The rows of a group lie close to one hidden flat surface of 10 dimensions, which passes through zero. Surfaces can cross.
Known rows, each followed by its group:
[-15  12  17   7  -9   2   4  12  22  -5  -3 -13  24 -12  -6  -6  27  13
  -1  -5 -18 -25]	Pes
[ 11   9   8 -15  18 -11  -7 -10  29  21   9  -7   7 -25 -23  15  -8   1
  17   5 -20  -5]	Pes
[-17  -5  -2  20 -33  15   3   7  18   3  -7  19  -4  18  -3  25   2  37
  -8  -6  -3  -5]	Lezat
[-22  -9   3  10 -13   0   8   6  16  -5  -9   3  -5   5   8   9  10  17
 -16  -9   5   3]	fol
[-14  -8 -18 -12  10  -7 -22  13  -1   0   0   4  -2 -21  -3  26  18 -18
 -22  21 -12  26]	Pes
[-25 -24 -22  14 -11   7  -4   4  26   2 -16   4  24  -1 -23  22  17 -10
 -14   6 -29  11]	fif
[  1   8 -20   3 -18  17   0  21 -11  10   6  -3  12  10 -14  16  10  -1
  -4  20  -6   3]	fif
[ 11  -6 -39  19 -44  33  -5  -9 -42   7 -20  11  22  22 -22 -15  -9  35
   1  -5  -9  -4]	Lezat
[  4   7 -21  22  -4  12 -22   3  18 -13  24   0 -17 -13 -17 -13 -14 -37
  20  21   1 -10]	Lezat
[ -3   6 -22 -30  -9   3  -1  25 -25   6  25 -33  38   5  -8  -8   9 -23
  11  11  -7   2]	fif
[ -8  -2  -4  -2  -2   9  11  -7   8  13 -10 -34  -7   4  -5  -5  -9  29
   8 -32   6  13]	Gez
[  4   0  -8  -2 -13  -4  -1  -1  -8 -13  12  13   0 -11   1 -26 -11   3
  -3  10  13 -18]	Lezat
[-35 -26 -23  14 -12   1 -13   4  16 -23  -6   4  -1  -7   0 -11   9 -18
 -13  -3  -1  11]	fif
[-13  -6  -6  18  13   5 -11  -9  26  -1 -18 -13 -12 -18 -16  -3  11  -8
   2  -9 -16  15]	Pes
[-12   0 -32  -1  -4  10 -10  23  -5  -1  14 -13  -4   0  -8   3  10 -36
  -1  22  -1  24]	Pes
[ -1 -17  10  14  -6  -9  -8 -10 -11 -28 -11  43  -3   1  20  -2   1  -5
 -25   3   7 -16]	Pes
[ -3  -3  -4   9  28  -2 -14 -18  14  21 -20  10 -40  -2  -7  18  -4   0
  11  -7 -10  47]	Gez
[ 24   7  19   3  30  -3  18 -10 -20   6 -14   1   3  16   9 -10   6 -22
   4   4  -1   3]	fol
[ 16   9   4 -13 -21   0  39  -2   6  25   4   7  30  14 -16  -4 -14  38
   8   5  -4 -26]	fif
[-10   1  13 -12   9 -12  -9   8  17   7   3   6   9   3   2  28  12  -4
   8   2 -20   8]	Gez
[-20  -2 -28  19  -5  18 -21  16 -20 -11  -8  -6 -18   5   4  -9  20 -21
  -6   4   2  34]	Gez
[-15   0 -11  20 -10  14  -2   7  -4 -12  -6 -14  -4  13   2 -26  12 -12
   7 -10   3   5]	Gez
[  4  14  34  -3   6 -14   2  11  57  12  23  18  25   5 -13  45   3 -14
  22  21 -31 -34]	Pes
[-13  -6  -9  29   2  15   5  -6  18  -2 -13  -7 -27  12  -4  -7  -3  -9
   6 -10   8  19]	Lezat
[ 10  -6 -17  -1  -2   3  -5  -9 -27   6 -12  14  -6  -3  -3   4  -4   8
 -13   7   0  15]	Lezat
[ -7   0  32  -8  34 -18   3 -11  32  22 -15   4   1  11   0  29   9  -5
  23 -15 -28  20]	Gez
[-10 -14   6   5   9   2  -9  -8   4  -5 -14 -13   0  14   6   9   1 -11
   5 -26  -8  13]	Pes
[  5  14   6  -7 -14   5 -10  19  -6   6  12   7  13   4  -1  34  10  12
  -7  15 -11  -9]	Lezat
[-20   5  -4 -26   7   2 -13  19  -2  -1  11 -61  11 -10   4  -1  18  -8
   7 -23  -4  16]	Lezat
[-11 -19  13   0  11   3 -17 -14   2  -3 -17 -20   0  18  12  25  -7   6
   9 -46 -10  15]	Pes
[ 25  11  27   7  24  -5  28 -13  -9   3 -13   3   3  17   8 -23   0 -11
  10  -3   3 -13]	Lezat
[-12   5  13  25  -9   5 -15  12  17 -10  -3  29  -7   8   3  23  18  -1
  -3  11 -12  -5]	Gez
[ 11   0 -35 -13 -17   3   4  11 -35   4  15  20   2  -6  -6  -5  -8  -3
 -21  40  14   7]	fif
[ 20  20  11  23  11  12   3  -3  10   2  -6 -11 -14 -27 -12  -1   7   7
 -10  12   1 -18]	fol
[-26 -45 -35   0 -14  -6 -15 -16   6   1 -24  36  -2  -1  -9  23  -6   9
 -25   0 -13  35]	Lezat
[ -6   4 -16  22 -15  16   6   4   7   4  -5   8 -29  -2  -7  -3  -2  17
  -9   9  14  11]	Pes
[ 23   6   6 -14  15 -11   3  -6  -5  21   5  23 -15  -4  -1  28 -16   6
  -7  21   2  11]	fif
[-14  -5 -16  10 -14  13  -5 -13  22  -1   1 -33  -6  -3 -16 -27 -17  11
  25 -32   2  -1]	Pes
[ -7  -2  32 -12  12 -17  13   4  25  13  -8  14  14  12   7  43  12   7
  -6  -1 -18   0]	fif
[ 15   8 -41 -20 -11   9 -12  -3 -12  21  27 -20 -18 -15 -23 -12 -36   8
  21   8  14  16]	fol
[-32 -18   3 -15 -23 -21  17   0  60   8  15  19  -8  -6  -4  20 -20  33
  -4  -7   7  -3]	fol
[ -9   0  20 -12  16 -16   7   4   9  -5   1 -11   9  -1  11  -1  12 -13
   0  -7  -2  -2]	Lezat
[  1   8 -22 -29 -18   1 -22   9 -10  11  24 -16 -13 -24  -5  14 -17  34
  -1  -1  12  11]	fif
[ -5  -6  -1 -11  14  -4  17   2  -7  14 -19 -11 -19  -7   9  14   9  17
 -29  -2  14  33]	fol
[ 24   7  23 -18  22 -10 -13 -29 -20   2 -13 -16  24 -17  -2 -17  -4  18
  18 -30 -19 -21]	fol
[ -3 -32 -32   9  12   2   2 -10 -11 -13  -9  -1 -14 -10  -1 -11 -10 -40
 -26  11  17  24]	Gez
[-11 -11  -2 -22  18 -11   5  13 -25   1 -11  -7   7   1  19  16  25 -17
 -28   8   1  32]	fol
[ 16   4  27 -16  28  -9  -1 -13 -24   9 -19  -9  19  10   9   8  12   2
   5 -19 -17   4]	fol
[  1  -5   1  -3  -9  -5  15 -14   5   0   0   3  -2  -2  -1 -23 -17  20
   4 -12  13 -11]	Gez
[ 21   2   2 -11  13  -7  16  -3   2  26  -1  14  26   7 -16  23   0 -15
   3  26 -21  -1]	fif
[ 22  33  11   2  -3  16 -17  -3  -2  26   4  -9 -15  -8 -15  19  -6  44
  23  -5 -11  -4]	Gez
[-14  -2  -2  -9  -8  -8   0   5  13  -6  16   0 -13   1   9  -6 -11   1
   6  -7  17   3]	fif
[-10  -4 -15 -35  -7  -8 -23  13  -7   5  27 -14  27   4  -5  13  -5 -15
  21  -1 -15   7]	fol
[-19 -10   8 -25  -4 -13  -3  -6  18   8   1 -11  19   7   1  11  -6  20
  16 -30 -12   3]	fol
[  8  16   9 -26  11  -2   2  18 -33  -6  15 -36  49  10   6 -25  22 -33
  20  -2 -13 -15]	Gez

New rows. What belongs after each?
[-17 -19  -9  12  -3   0   1   6   5   0 -23  29   4   3  -1  32  22  -2
 -35  17 -14  17]	fif
[-13  14  25  -4 -17  -4  -6  12  40  -2  22  -7  30   5  -7   9   4  10
  31 -12 -25 -39]	Gez
[ 19  -1 -13   5   2   7 -32 -18 -25 -10  -3   1 -13 -24  -6  -7 -17   8
   0  -5   1  -6]	Pes
[ -3  23  19 -22 -14 -17 -10   1 -16 -12  14   3  31  -7   7 -57   8  22
  32 -16 -11 -34]	Gez
[ 17  33   2  22  -3  23  18  14  -8  26 -17   2 -28 -13 -12  15  23  44
 -25  28   5  10]	Pes
[-21  14  -3  10  12  17 -23  23  14 -12  12 -58 -22 -14   3  -3  20 -28
  10 -13   5  14]	Lezat
[-23  -2   1 -15 -15  -1   9  27 -15 -11   7 -16  20  18  20  -4  23  -1
 -10  -5   6   1]	fif
[  1   0  34 -40  18 -35  26  -1   7  17  11  19 -15  13  30  26 -14  21
  -5  -4  22  16]	fif
[ 21   1  -4  15 -15  24  32  14  17  -4  28 -36  29  17 -16   4 -20 -29
   5  13  12 -47]	Gez
[  1   9  -5  -3 -35   4 -15   1   6  -9  23   5   5 -18  -9  -6 -20  41
   6  -5   6 -36]	Pes
[ 10  11   3  15  -9   0  23   9 -17  -5  -8  30  -7  -5   7 -18  14  12
 -27  29  15 -10]	Pes
[ -7 -17 -30 -19 -17 -10  19  20  -9  12  10  35  19  11  -5  21   3 -16
 -28  47   1  19]	fif
[-18   9 -17   3 -35   7  -9  16 -21 -12   5  18 -16   3  12 -28   6  28
  -3   3  18   6]	Gez
[-20  -4  21  12  11  -2 -17  -4  35 -14  -4 -14   4  -2   2   8   9 -10
  17 -26 -18  -8]	fif
[ -8 -15 -24  11   1  -2 -11 -10  17  -4   1  13 -21 -18 -13  -8 -12 -16
  -4  12   3  15]	Pes
[  9  10   9  -2   6   7  23   8 -13  18 -13 -13 -14   4   9  15  12  30
 -23   0  15  16]	fol
[  6 -14 -22   6  21  -1   6 -22 -21   4 -21   6 -32  -2   1 -28 -13 -13
  -8   0  18  40]	Gez
[ -6   4   5   8  -6  11   7  15  -7  -8  -6 -15  35  17  -2  -7  26 -15
   0  -2 -16 -15]	fif
[ -1   3  -1  23  -8  18  -9  19 -17 -13 -14   3  31   7  -4  14  41 -18
 -21  18 -26 -13]	fif
[ 12  12  -2  38  11  18  -4   9 -15 -13 -10   9  -8   6  -2  -9  24 -40
  -6  28  -6   1]	Pes
[ 15  10  26  15  17  -2  -2   3 -17 -17  -5  20  -3   9  21  -2  17 -23
  -9  13   2 -13]	fif
[ 12   6  -8  -6  -3   8 -11   2  -4  16  11   1 -17   5  -4  35 -15  11
   4   7   3  12]	Pes
[ -2  -5 -12   0  -8   6  17   3 -11   7 -12  -2  14   9  -6  -5   6   6
 -10   2  -2   6]	fif
[ -7   3   5  -1 -10  -4  -7  -8   7 -12   7 -11  -6 -12   3 -28 -14  24
  12 -25  11 -20]	fif
[-21 -28 -12  -4 -13  -4  10  -8  14 -10  -9  -8  -1 -11   2  -3 -10  17
 -24 -19  16   0]	Gez
[ 19  -2   9  18  15  -3   0 -28  -7  -6 -17  20 -34 -10   7 -22 -17  13
  -6  -5  18  -1]	fif
[ 16  20  43   8   9   9  12   1 -35  -4 -28 -11  25  22  21  -1  32  22
  -3 -23 -11 -21]	fol
[-13 -18   8 -21  21 -26 -11  -8 -11 -12 -17  13  10 -16  14  -3  17 -10
 -19  -7  -9  17]	Gez
[  8  14  16 -10  -3   1  23  -1   6  23   0  -1  -6  16   2  13 -10  35
  10  -8   7   2]	Gez
[-26  -5  10  22  -6  13 -28  12  20  -7 -13  -8   8  14   1  39  27  -3
   4 -18 -30   6]	fol
[ -3  -8   4 -29   0 -21 -15   1  -7  -7   8  13  19 -22   8  11   3   7
 -15   3  -5  -8]	Pes
[ 35  22  -2 -19  22  -8  -4 -10 -16  21  19   8  -5  -2 -11 -11 -18 -22
  32  23  -5   4]	Gez
[ 13   0 -22  23  -8  18   0 -17  -9   7 -13   4 -23  -9 -18 -17 -15  17
   0   1   7   6]	fif
[ 10   6 -21  13   0  20 -20  11 -13  -2   8 -12  -8  -6 -12  16   4 -25
  -6  20  -3   6]	Gez
[-14  -5 -19  39  -7  25 -21  -9 -19 -27 -34 -25 -17 -22  -3 -45  20  10
 -14 -25   2   5]	Pes
[-25   1   7 -39 -16 -20  -4  23   6 -13  37 -12   9   0  21  -1  -4   5
   6  -9  17  -9]	fif
[  5 -16 -16   0  -6 -20  13 -11  15  -8  23  46  -9  10  -3 -27 -36 -35
  14  29  18  -8]	fol
[ -3 -11 -13 -41  -2 -14 -12 -14 -33   5  -5 -15   9 -22   6 -13  -7  34
 -11 -23   5  15]	fol
[ 36  11 -18  -1   8  15   2  -5 -23  17  10 -16 -12  -8 -13   9 -21  -5
   0  19  11   1]	Gez
[ 15  -7  -5   8  15   0 -11 -13 -10   7 -17  16 -13  -6  -5  17   0  -7
  -9  11  -9  15]	Lezat
[ 10   3 -12  -2   0  12  35  -6 -12  23  -9 -25  14  22 -15 -26  -7   4
  17  -9   3  10]	fif
[  0  -1 -15 -15  12 -17  12   6  -7   3   5  10   4 -23  -7 -25  10 -24
 -15  36   4  13]	Pes
[  4  -2  -4  19 -19  12  -7 -16  21   4  -6   9  11   4 -22  -3 -16  22
  20 -13 -17 -23]	Lezat
[ 36  16  20  30  43  12 -10 -25  -2   6 -24  -7 -12 -12 -13   2   5 -19
  10   1 -18  -7]	fol
[  9  16 -19  -4  -1  27  -9  14 -36   3   7 -60  15   2  -8 -19  10  -9
  13 -12  -1   3]	Gez
[ -7  -2  -1  -2  -5  -4 -26   4 -17 -32  10  -2   7 -21  11 -23   8 -10
  -8  -1   2 -18]	fif
[ 15  17   8  13 -30  20   5   3  35  15  22 -11   0  -4 -23  26 -26  42
  14  -3   2 -42]	Gez
[-15  -5  -3  10 -33  13   1  15 -18  -6 -26  12  28  -5   0  21  34  47
 -46   1 -14 -13]	fif
[-15   0  -7  15 -18  16 -21  20   8  -9   8  -1  -3   9   0  30  12  -6
  -4   7  -7  -1]	Pes
[ 13   4  -5  -3  35  -8  19 -15  -1  13  -9 -15  -1 -13 -14 -37   0 -33
  14   9  -3  15]	Pes
[ 13   6  -1 -21  -1 -20   7  -6  14  18  26  38 -11  -3  -7   7 -32   7
  15  24   8   0]	Gez
[ 19  11  29  -8   8 -11  19  -9  -2   5   5  10   0   9  11  -9 -11  14
  11  -4   8 -20]	fif
[ 31   1   4  -7   7   6  22  -9 -12   3   6 -29  23  -7  -8  -2 -16  -3
  -8  -2  10 -32]	Gez
[ 19 -12  12 -10  26 -13   9 -30  -5   2 -16  -8   7 -19  -1 -11 -13   4
  -7 -15   0  -9]	Gez
[  5   5  24   9   7   4  -6  -1   2   5 -17  10  -3   5   8  39  15  20
 -14  -6 -12   0]	Pes
[  5 -11  10 -20  20 -21  23 -15   0   3  -5  -8  17   2   4 -20  -8  -9
   5 -13   3   0]	Gez
[  0   5 -16  20  -1  15 -13   3  13  -2   4 -14 -20 -19 -16   1   1  -5
  -3  10   2   0]	fol
[-11  -9   6  35   3   0  12 -11  42 -16  -8  10 -11  -3  -7 -23  -2 -19
   3   0   2 -18]	fol
[-19 -25 -11 -23  -7 -21 -16  -6  27  -4  20  14   3  -7  -2  20 -23  -7
   5  -5  -3   5]	Pes
[-28  -2  -5  -9 -12  -3 -13  11  28  -9  25 -19 -23   2  10  -1 -14   1
  19 -21  18   8]	fif
[ -9  -3   7 -37  -9 -14  -4  16 -17  -2   7  -9  42  -5   9  12  18  13
 -12  -6 -14 -10]	Lezat
[ 12   5   1   5  15   3  11  -3 -25   4 -21   4 -11  -4   5 -10  15  -1
 -19  10   6  16]	Pes
[ 18 -10   7 -46   6 -30  18 -17 -17  14  -1  16   5 -22  10   7 -21  41
 -27  -1  17  -1]	Gez
[-12  -7 -20   6 -15   8 -22  11  -6 -17   5  -7  25 -12 -11 -10  15 -21
  -7   9 -17 -10]	fif
[ -2   2  13   7  16  -5 -16  -6  10 -17  -4 -13  -7 -26   5 -13   8  -6
  -2 -12  -1 -12]	Lezat
[ 11  16   3  -4 -16   8  23   8 -21   0  12  -8  13  24   5 -32  -6   4
  16   0  14 -19]	fol
[ 20  15   9  18 -12  12 -11  -4 -13  -5   7  25   9  30  -1   0  -8  -9
  30   4 -12 -24]	fol
[  8   9 -23  16  -6  18  12  14 -17   3   7   1 -21  17  -1  -8  -1 -25
  -2  26  19  17]	fol
[  8   6  14  -3  11 -10  -2 -11  16   0  15   7 -29  -2  10  -4 -24   2
  16  -7  16  -2]	fif
[  0  -8   1  -4  14  -5  15 -11  21  14  -4  -9  -5   8  -7   3 -13  -9
  13  -9   0  13]	Gez
[ -8   7  -2   6  -8   3  -1  16  23  -4  23  -4   4   8  -4   3  -2 -25
  17  12  -2  -9]	Lezat
[ 17   4  -9 -19   8 -10  38  -7  -1  36   7  16 -27  10  -3   4 -29  14
   2  22  25  28]	Pes
[ 20  13  -6 -31   4  -9  -6   5 -30  11  16   4   6 -11   1   3  -4   5
   0  18   2   4]	Gez
[ -8 -16  -9   4  10 -14 -18  -8  35   0   6  29 -14 -15 -12  26  -9 -28
  -3  21 -12  12]	Pes
[-10   0  14   8 -15   5  11  -1  14  -4  -8  -7  19  13   0 -11   4  20
   8 -24  -7 -21]	Lezat
[ 11  16   5   7   1   8 -40  -9  -2 -20  13 -23  -7 -33  -7 -22  -8   4
  21 -18  -4 -28]	fif
